All groups share one centre, and each spreads out both ways along 8 directions, with some noise.
Known rows, each followed by its group:
[ 1.22 -2.96 -0.21  0.49 -0.13  0.36 -1.32  1.07  0.72  0.78  3.08 -1.66
  1.91  0.37  3.18] -> E
[-2.01 -0.78  0.03 -1.17  0.84 -3.55  2.02 -2.90  1.45  0.56  0.04 -1.54
  2.41 -1.86  0.56] -> Q
[ 0.22 -1.77 -1.49 -0.79 -2.25  0.82  1.36  1.28  1.79 -2.68 -0.72  1.15
  1.94 -1.03  2.77] -> R
[ 1.81  1.65 -0.26 -2.66 -1.60 -1.58 -0.46 -0.94  0.86  2.19  0.97  0.70
 -0.97 -3.00  0.93] -> K
[ 1.60 -0.64 -3.47 -4.05  0.31 -1.72 -2.04  0.64  2.48 -0.18 -4.19  0.37
  4.02 -0.60  3.47] -> M
[-1.27  2.78  0.70 -2.13 -2.35 -3.37  1.43  1.32  0.01 -2.01  0.02  0.08
  1.02  0.39  0.70] -> E
[ 0.38 -0.78 -2.27 -1.54  0.17  0.62 -0.16 -0.01  1.94  1.12 -0.51  1.92
  2.74 -1.62  2.27] -> M
[-3.08  2.19 -0.13  0.93 -2.52 -4.34  3.07  1.37 -0.83  1.19  2.31  1.72
 -1.02  2.13  3.72] -> E
[-2.14 -1.47  1.23 -0.93  2.01 -2.75  3.47  1.47  1.84 -1.19  0.00 -1.20
  0.60 -0.78 -1.42] -> Q
[ 0.11 -0.32 -1.31 -0.53  1.03 -0.83  0.18 -5.28 -0.10  4.99  1.69  1.34
  1.27  0.19  5.01] -> E
[ 0.48  3.09  1.06 -2.84 -3.67  1.97 -4.89  1.58 -2.61  0.97  3.11  2.67
  3.28  0.55  1.91] -> E
[-3.53 -2.98  0.66  1.48 -0.05 -1.81  1.39  1.06  1.52  0.81  0.86 -0.65
 -1.72 -3.51 -0.65] -> M
[-1.82 -1.24 -1.03 -2.12  0.87 -2.13 -0.32 -0.69 -0.80  0.81  0.42  0.07
 -2.39 -1.83  1.00] -> K
[-2.19 -4.91  0.54  1.42 -1.85  0.11  1.20  3.10  1.87 -0.06 -0.06  0.56
 -1.61 -1.38  2.91] -> M
[ 0.15  1.90  0.75 -2.30  1.41 -2.29 -2.12  1.29 -0.03  2.35  1.58 -1.83
  2.49 -0.98 -1.86] -> R
[-2.73  1.94 -0.05 -0.33 -1.06 -1.69 -1.52  3.71 -0.73  0.20  1.24  0.44
  1.26 -0.84 -1.83] -> E
[ 0.39  2.99  3.93 -1.72 -4.82 -3.08  3.96  0.77  0.82 -0.13  2.41 -0.12
 -1.89 -2.03 -0.42] -> R
[ 1.72 -4.41 -3.07  2.32 -0.76  2.58  0.64 -1.30  2.88  2.04 -1.03  1.90
  0.27 -1.89  5.64] -> E
[ 0.35  0.70 -0.10 -0.43 -2.29  1.39 -1.33 -0.47 -1.04  0.74  0.45  2.17
 -0.60  0.11  2.36] -> K
[ 1.35  0.38  2.38  2.34  0.13  0.18  0.60  0.67 -1.31  4.10  5.64 -0.07
 -2.08  2.72  1.72] -> M
[-1.09  2.05  1.32 -1.38 -0.27 -1.05 -0.99  1.23 -1.08  0.28  1.43 -0.12
  0.88  1.58 -0.53] -> E
[ 1.39  1.39  1.67 -2.60 -0.28 -2.26  3.16  2.44  1.43 -4.17  1.59 -3.05
  3.12 -0.06 -2.42] -> K
[ 1.22  2.01  0.57 -1.82 -3.23 -0.35 -1.67  0.72 -0.73 -1.64 -2.04  0.22
  0.59  2.49  1.55] -> M
[-0.14 -0.44  1.73 -1.12 -0.14 -2.50  5.02 -3.09  1.48  0.92  0.40  0.58
 -0.63  1.41  3.36] -> M
[ 0.49  2.18  0.28  2.54 -0.68  1.71  0.26  0.61 -0.13  2.34 -2.06  3.20
 -2.36  0.36 -0.80] -> Q
[ 2.28  0.01 -1.54 -1.73 -2.02  2.16 -2.79  0.44  0.10 -0.06 -0.43  1.50
  1.54  0.05  2.85] -> K
[ 0.59 -0.27 -1.66  0.16  0.00  1.73 -0.45  2.01  1.14 -1.58 -0.79  0.79
  3.41 -0.14  0.57] -> K
[ 0.59  0.69  3.27  0.59 -1.30  0.99  0.00 -2.82 -0.25  1.37  1.68 -0.48
  2.45  2.80  1.97] -> R
[ 1.83  2.72  1.28 -2.52 -1.87 -1.28  0.08 -2.46 -0.57 -2.71  0.01 -1.99
  1.42  1.00 -0.66] -> K
[ 1.40  0.23 -1.36 -0.62 -0.64 -0.25 -1.05 -0.53  1.28 -0.26 -2.42 -1.53
  2.18 -0.13  1.14] -> K
[-0.68  0.15  1.30 -0.95  0.20 -1.52  0.87 -0.68 -1.09 -1.80  1.75 -2.04
  0.17  3.17  0.31] -> R
[ 3.50  1.51 -0.39  2.63 -3.25  2.36 -1.28 -0.90 -0.31 -0.04  1.03 -1.25
  0.26  0.75  1.62] -> Q
[ 1.44 -3.74 -1.71  0.68  3.63  0.33  1.00  1.47  4.18  1.89 -2.36 -1.24
  4.35 -0.59  1.58] -> R
[-1.41 -1.38 -0.28 -1.10 -1.56 -1.55 -0.49 -0.33 -0.51 -0.44  1.95 -0.68
 -0.89 -1.24  2.19] -> Q
[-1.46 -3.41  1.18 -2.87 -3.22 -0.34  2.94 -1.65  2.93  0.49  0.80  2.06
  1.77 -2.71  5.68] -> M
[-0.36  2.01  0.61 -3.30  0.92 -1.95  3.95 -4.30  1.72 -0.81  2.66 -0.52
  5.59 -3.13 -1.04] -> M
[-0.38 -2.44  0.05 -0.48 -1.45 -2.35 -1.28  4.16  0.84 -1.35 -2.78 -2.13
 -2.03  1.55  1.96] -> M
[ 1.44 -0.89  0.17  1.54 -0.99  2.17  1.16  0.59  2.77  3.74 -1.02  3.20
  1.22 -0.56  3.61] -> R
[ 0.31 -2.16 -2.92  0.60  0.08  0.45 -0.59  1.97  2.81 -0.24 -1.61  0.17
  2.20 -3.28  1.00] -> E
[ 0.63  3.58  0.81 -0.47 -2.05  0.14 -1.49 -1.06 -0.15  0.74 -0.79  0.35
  2.14 -0.71 -0.72] -> Q
[ 0.52 -1.60 -2.26  1.18  0.95  1.54  0.10  2.16 -0.73  0.13 -0.34  2.78
 -1.62  3.47  2.99] -> R
[ 2.01  1.49  1.32  0.12  1.82  0.31  1.63  4.16  2.77 -1.77 -2.81 -0.73
  3.17  1.44 -3.70] -> Q
[-3.04 -2.46  3.73 -1.29  0.95  0.38  3.60  3.48  2.23 -0.90  1.35  1.73
  2.09 -0.72 -0.40] -> Q
[ 1.67  0.32 -2.31 -2.47  0.99  0.37  1.03 -0.55  0.90 -0.93 -0.44  1.51
  0.64 -0.78  0.39] -> K
[-0.90 -0.97  0.33  1.39 -0.30  0.93 -1.40  0.04  1.10  0.28 -0.57 -1.95
  0.75 -4.51 -2.83] -> E
[-1.12 -0.56  0.33  0.64 -2.33  0.54 -1.84 -0.24 -1.29 -1.19 -0.99 -0.27
  1.03  1.78  1.63] -> K
[ 0.74 -3.24 -4.25 -0.16  0.77  0.04 -0.94  0.27  2.03  0.37 -0.05 -0.06
  2.05 -2.18  3.41] -> Q
[-2.78 -4.40 -0.61  0.13 -1.85  1.24  0.65  2.20  2.66 -1.39  0.52  1.61
  1.67 -4.72  1.98] -> M
[-2.26  1.03 -1.00  0.34 -1.12  0.65 -4.21 -2.86 -1.12  0.90 -1.58  0.01
  3.31 -1.88 -0.40] -> R
[-0.67  1.70 -2.58 -0.58  0.17 -0.97  0.12  1.79 -0.91  1.13  0.06  3.33
 -3.49 -1.31 -0.23] -> R
[-1.51  0.60  1.56  1.17 -1.58 -1.01  0.85  0.91 -0.10 -0.09  0.63 -0.58
 -1.06 -0.26 -0.91] -> E
[-3.87  0.28 -1.80 -1.08  2.53 -1.99  1.84 -2.06 -0.76  1.10  0.00  2.70
 -2.13 -3.13 -1.91] -> K
[ 0.29  3.23  2.36  0.58 -3.07 -0.75  0.69 -2.21 -1.28  0.61  0.15 -0.19
 -0.60  2.21  0.40] -> Q
[-0.92  1.42  0.29  0.17 -1.46 -1.87  0.24 -0.79 -1.23  0.55 -0.78  0.38
 -2.76  1.38  1.25] -> Q
[-0.50 -0.98  2.33  1.14  0.71 -0.99  0.79 -2.20  1.06  0.29 -0.31 -3.35
  3.16  2.07  0.42] -> R

New rows. What belongs after each?
[-0.48  2.14  0.35 -0.10 -2.96 -0.62 -1.02  1.66  1.61  2.33 -0.78  1.39
  0.55 -4.01 -0.41] -> R
[-2.32 -0.89 -1.15  0.54 -1.74 -0.55 -2.51  4.31  0.28 -3.29 -3.47 -1.06
 -0.36 -1.26 -1.96] -> M
[-0.35  0.87  1.36 -0.50  1.19 -1.30  1.10  0.96 -0.32 -1.17 -0.63 -0.97
 -0.26  2.14 -1.53] -> E
[ 1.03  3.51 -2.43 -0.22 -1.41 -3.43 -1.55 -2.78 -0.67 -0.12 -2.19 -2.67
 -0.06  0.63  0.44] -> Q
[-1.50 -0.48 -0.62  1.73 -0.36 -1.46  2.19  1.05  0.83  0.49  0.02  1.03
 -1.22  0.57  1.68] -> E
[ 0.25  3.49 -1.27 -0.02 -1.12  0.53 -0.34 -2.32 -0.36  3.11 -3.27  3.82
  0.72  1.25  2.19] -> Q
[-3.91  3.07 -0.95 -1.16 -1.39 -5.31  1.39 -0.30  0.28  1.63  1.26  0.54
  1.39 -1.79  0.94] -> E
[ 0.32 -1.43 -2.27 -1.74  4.18 -2.78  3.98  1.09  2.73 -2.57 -1.43 -1.86
  1.76 -0.45 -1.67] -> K
[ 0.69  1.05 -0.92  0.61 -0.15  0.77 -2.06 -0.26 -0.40  4.10 -0.09  1.90
 -0.43  0.00  1.88] -> M
[ 1.02 -0.60 -0.14 -1.69 -2.17 -1.94  2.10 -1.84  1.16 -0.96  0.61 -0.95
  1.44  0.80  4.00] -> E
[ 1.58  0.03 -0.88  1.50  0.05  0.70 -1.48  2.08 -0.56  2.77 -0.87  1.21
 -1.86  3.44  2.93] -> M
[-5.98  0.49  1.41 -0.37 -1.43 -0.72 -1.08  0.79 -2.04 -0.59  2.79  1.85
  0.34 -2.72 -1.69] -> K
[ 0.33  7.10  0.17 -0.72 -1.97 -1.06 -1.63 -3.93 -0.71  2.18 -3.78  1.24
  1.85 -0.11 -1.78] -> Q
[-0.72 -0.96  1.51 -0.49 -1.45 -0.35  0.58  1.97  0.50 -1.32  1.73 -0.94
  0.50 -1.28 -0.86] -> Q
[-0.02 -1.52 -5.04 -0.53  1.97 -0.26 -0.21  3.50  0.72 -0.81 -1.58  2.16
 -0.93 -0.57  0.97] -> R
[-0.77 -1.50 -3.09  0.62  3.95 -3.37  0.07  0.26  2.27  4.63 -2.93 -0.61
 -0.81 -1.48  0.39] -> M
[-0.53 -0.41 -1.07  1.47 -1.83 -1.28  2.66 -1.04  2.25  0.84 -1.50  1.01
 -0.91 -1.68  2.04] -> E
[ 1.75 -2.10 -0.66  0.92  3.31  0.87 -1.02  1.57  0.75  2.13  0.17 -0.16
  2.28  3.22  2.35] -> R
[ 0.77 -1.29  0.80  2.12 -2.61  2.21 -0.79 -2.12  1.63  0.43 -0.93 -0.99
 -0.71 -4.26 -0.71] -> E
[-0.57  0.70 -0.53 -1.23  0.68  0.11  3.07 -2.48  1.53 -0.92  0.84  1.60
  3.42 -2.04  0.22] -> M
[ 0.06  0.26  2.08 -0.52 -0.65 -0.79  3.32  1.00 -0.50 -3.35  1.54 -0.65
 -0.04  2.98 -0.20] -> K
[-0.54  0.17 -0.60 -1.18  1.03 -0.21  0.23  0.30  2.44  0.43 -1.51  1.49
  4.08 -1.34  0.44] -> Q
[-3.50 -4.60  0.78  2.56 -2.40  2.37  4.22  3.99  1.44 -7.33  0.05  1.12
 -1.09 -0.86 -0.70] -> M
[-2.32  2.53  2.07  1.77 -2.95 -0.29 -0.68 -1.73 -1.47  3.57 -0.18  1.61
 -3.44 -0.34  0.37] -> M
[-0.26 -0.60 -1.97  0.09 -0.02  0.23 -1.27 -0.09  1.34  3.40 -1.78  1.84
 -0.11 -1.51  2.24] -> M
[ 0.42  0.05 -2.84 -3.72  3.43 -1.35 -0.39 -0.04  1.01 -0.03 -1.85  0.57
  3.57  0.21  0.61] -> E
[ 0.69 -0.84 -0.49  0.80  0.93  2.07 -2.23 -0.18  0.03  1.72 -0.05  0.48
  2.72  1.80  2.14] -> R
[ 0.25 -1.85 -1.70  1.67  3.76  0.23  1.60  0.19  1.29  2.39 -1.34  1.45
 -0.09  1.83  1.83] -> R
[ 1.41  1.05  1.56 -0.95 -1.64  1.24  0.35 -0.19  0.70 -2.67 -3.29 -0.72
 -0.17 -0.28 -2.10] -> E
[-0.03 -1.07  0.19 -0.26  1.94 -1.91  2.23  1.99 -0.29 -0.23  0.86 -0.94
 -0.08  3.53  1.37] -> E
[-1.18  0.72  2.59  1.23 -2.79 -0.23  0.96 -0.45 -1.11  0.44  2.23 -0.19
 -2.80 -0.21  0.01] -> Q
[-2.69  0.10 -1.78  0.60 -0.67  1.60 -0.62  1.75  1.08 -3.45 -1.79  0.89
  2.39 -3.76 -3.37] -> M
[-0.61 -0.66  0.61 -0.49 -3.80 -1.52 -1.19  0.12  1.89 -1.61  2.66 -3.15
  3.30 -3.77  0.56] -> E
[ 2.69 -0.60 -1.68 -3.68  2.42  0.28  0.73 -1.06  0.83 -0.82 -2.59  0.95
  1.99  2.97  2.63] -> E
[ 2.53  1.95  0.22 -3.05 -2.38 -0.83 -1.07 -1.68  0.29  0.82  0.04 -0.07
 -0.03 -1.61  1.19] -> K
[-1.54  0.04 -0.10  0.74 -2.13  1.21 -2.13  3.20 -0.19 -2.57  0.90 -0.23
  1.38 -1.84 -1.77] -> M
[-1.14 -1.41  1.01 -0.60  0.21  0.64  0.90  0.41  1.52  0.62  0.55  1.28
  2.60 -1.05  1.06] -> Q
[-0.51 -0.11  2.54 -0.59 -1.47 -1.18  0.10 -0.91  0.17  2.80  5.70 -0.95
  1.46 -3.00  1.04] -> M
[-1.62 -1.55 -0.98  0.49 -1.54  0.53 -0.24  1.66  0.84 -0.43 -1.41  1.30
  0.42 -2.06  0.84] -> M
[-1.04  2.89 -2.27 -4.65  0.02 -0.98 -1.29 -2.06 -3.59 -2.68  3.03  1.76
  0.89 -0.82 -0.24] -> R
[-0.21 -0.82  0.27 -0.18  2.57 -0.54 -0.25  1.52 -0.90  0.95  0.94 -0.18
  0.10  2.31 -0.05] -> E
[-0.18 -2.32 -2.36 -3.16  0.68 -2.70 -0.03  0.60  2.92 -0.03 -2.46 -1.12
  2.50 -2.37  2.36] -> M
[ 2.91 -0.19 -0.90 -0.52 -1.30  3.07 -0.01  2.73  0.02 -2.90  2.33  1.91
  3.54  2.54  2.70] -> M
[ 1.28  1.47  0.34  3.09 -0.95  0.08  2.80  0.39  2.78  4.47 -0.91  2.58
 -0.93 -1.29  1.17] -> K
[-0.76  2.82 -0.68 -2.61  0.99 -2.81 -2.01  1.08 -1.22  1.07  1.39 -0.48
  0.72 -2.10 -2.70] -> R
[ 0.32 -0.62 -1.52  1.45 -0.42  0.10 -0.88  2.86  0.03 -0.59 -0.37 -0.24
 -3.05 -1.29 -1.21] -> Q
[-0.43  0.31  0.30  1.28 -2.69 -0.50  2.58 -3.61  1.57  1.20 -1.64  1.01
 -1.89 -1.45  1.79] -> E
[-0.96  1.80 -0.56 -0.13 -1.54  1.07  1.96 -2.83 -3.48 -0.31  1.99  3.86
 -4.05  2.68  2.69] -> R
[ 0.09 -1.15 -3.07  0.75  3.01 -1.45  0.38  1.04  1.55  2.10 -3.38  0.33
 -1.08  0.87  1.07] -> M
[ 0.64 -0.35 -1.06 -2.28  0.78 -0.39  0.23  2.13 -2.08 -2.10  3.12  0.73
 -0.74  2.96  1.45] -> R
[ 0.39 -3.00 -0.77  0.92 -2.14  0.80  1.48  1.47  4.54 -1.45 -2.86 -0.45
  3.28 -2.80  2.80] -> R
[-1.07  1.83  0.20 -0.38  0.02 -2.01 -0.58  0.75  0.74  1.74 -0.29 -0.29
 -0.07 -1.69 -1.53] -> R
[-0.55  0.30  1.62  1.72 -3.52  0.74 -1.43  1.87  0.14  0.84  1.20  0.44
  1.30  0.44  2.07] -> K
[-1.83 -0.95 -2.91  1.25 -0.58 -1.16  0.00  2.01  2.19  0.39 -3.50  0.70
 -0.13 -2.89  0.14] -> R
[-0.08  5.73  1.56 -0.53 -3.53  1.62  0.32 -0.25 -2.27 -7.40 -1.64  0.45
  1.78  2.82 -3.64] -> M
[ 1.71  4.25  2.72 -1.07 -5.43  0.09 -2.45 -1.81 -0.63  1.88  0.90 -0.20
  1.17 -1.25  1.04] -> K
[-1.83 -3.94  1.07 -1.64 -3.38  2.21 -2.38  3.10  0.25 -1.56  5.81  0.11
  1.74 -4.54  2.19] -> Q
[-1.00 -0.07 -0.93  0.57 -2.51 -0.33 -1.58 -1.21  0.92  1.95  1.72 -0.30
  2.09 -4.48  1.33] -> E
[-1.51  0.16 -1.58 -0.08  3.27 -4.27  1.37 -1.24  1.77  2.70 -2.88 -1.89
 -0.83 -1.80 -1.29] -> M
[ 1.04  2.72  0.95  0.75 -2.22 -0.23 -1.46  0.97 -1.85  1.22 -1.52  0.35
 -2.43  3.80  1.06] -> M
[ 4.55  3.16 -1.15  4.48 -1.71 -2.40  1.05 -3.62 -0.96 -1.09 -0.54 -6.24
 -2.98  3.14 -0.56] -> Q
[-0.62  0.38 -3.16 -0.39  1.37 -0.76 -1.62  3.36  0.26  0.79 -1.14  1.35
 -0.37 -1.08 -0.08] -> R
[ 0.55 -1.60 -0.44 -1.73 -2.54  0.74 -2.47  1.26 -1.33 -0.32  1.20  1.50
 -1.27  1.16  4.04] -> K
[-4.64  0.01 -0.38  5.92 -1.54  1.82 -1.91 -0.02  0.81  3.73 -2.74  2.39
  1.83 -1.20  0.69] -> K
[-0.99  0.17 -2.90  2.62  3.32 -0.69  1.49  1.10  0.42  1.05 -2.31  0.72
 -1.02 -0.07 -2.56] -> M
[ 1.70 -0.53  1.45  1.88 -1.64  1.02  0.91  0.36  0.71 -1.11  2.12 -1.72
  0.81  0.03  0.43] -> Q
[-1.10 -1.90 -0.66  0.27  2.02  1.52  1.92  0.33  2.35  1.96 -1.36  3.54
  2.13 -1.34  1.70] -> Q
[ 3.09  1.44 -0.87 -1.63  0.52  0.91  2.27 -1.20  0.41 -2.51 -1.70  0.42
  1.11  2.17  0.59] -> K
[ 1.01 -0.54 -2.41  0.11 -1.10  1.50 -1.29 -1.88  0.95  1.40  0.29  1.18
  4.08 -0.43  4.69] -> Q
[-0.17 -0.42 -0.27  0.14 -0.33 -0.21  0.30  2.17  1.63 -2.48 -2.60 -1.45
  0.84 -2.20 -2.61] -> E
[-1.04 -1.31 -3.49 -1.31 -0.88 -0.52 -2.26  3.66  0.91 -2.86 -1.28 -0.61
  1.92 -2.23  0.18] -> R
[ 0.20  0.15 -1.45 -0.29 -1.35 -0.12 -1.90  3.97  0.06  0.06  0.07  1.39
 -1.23 -0.26  0.59] -> R
[ 2.03  1.56  0.20  3.35 -2.07  0.20 -0.79 -1.79  1.98  1.69 -4.68 -1.51
  2.07  2.05  1.82] -> K
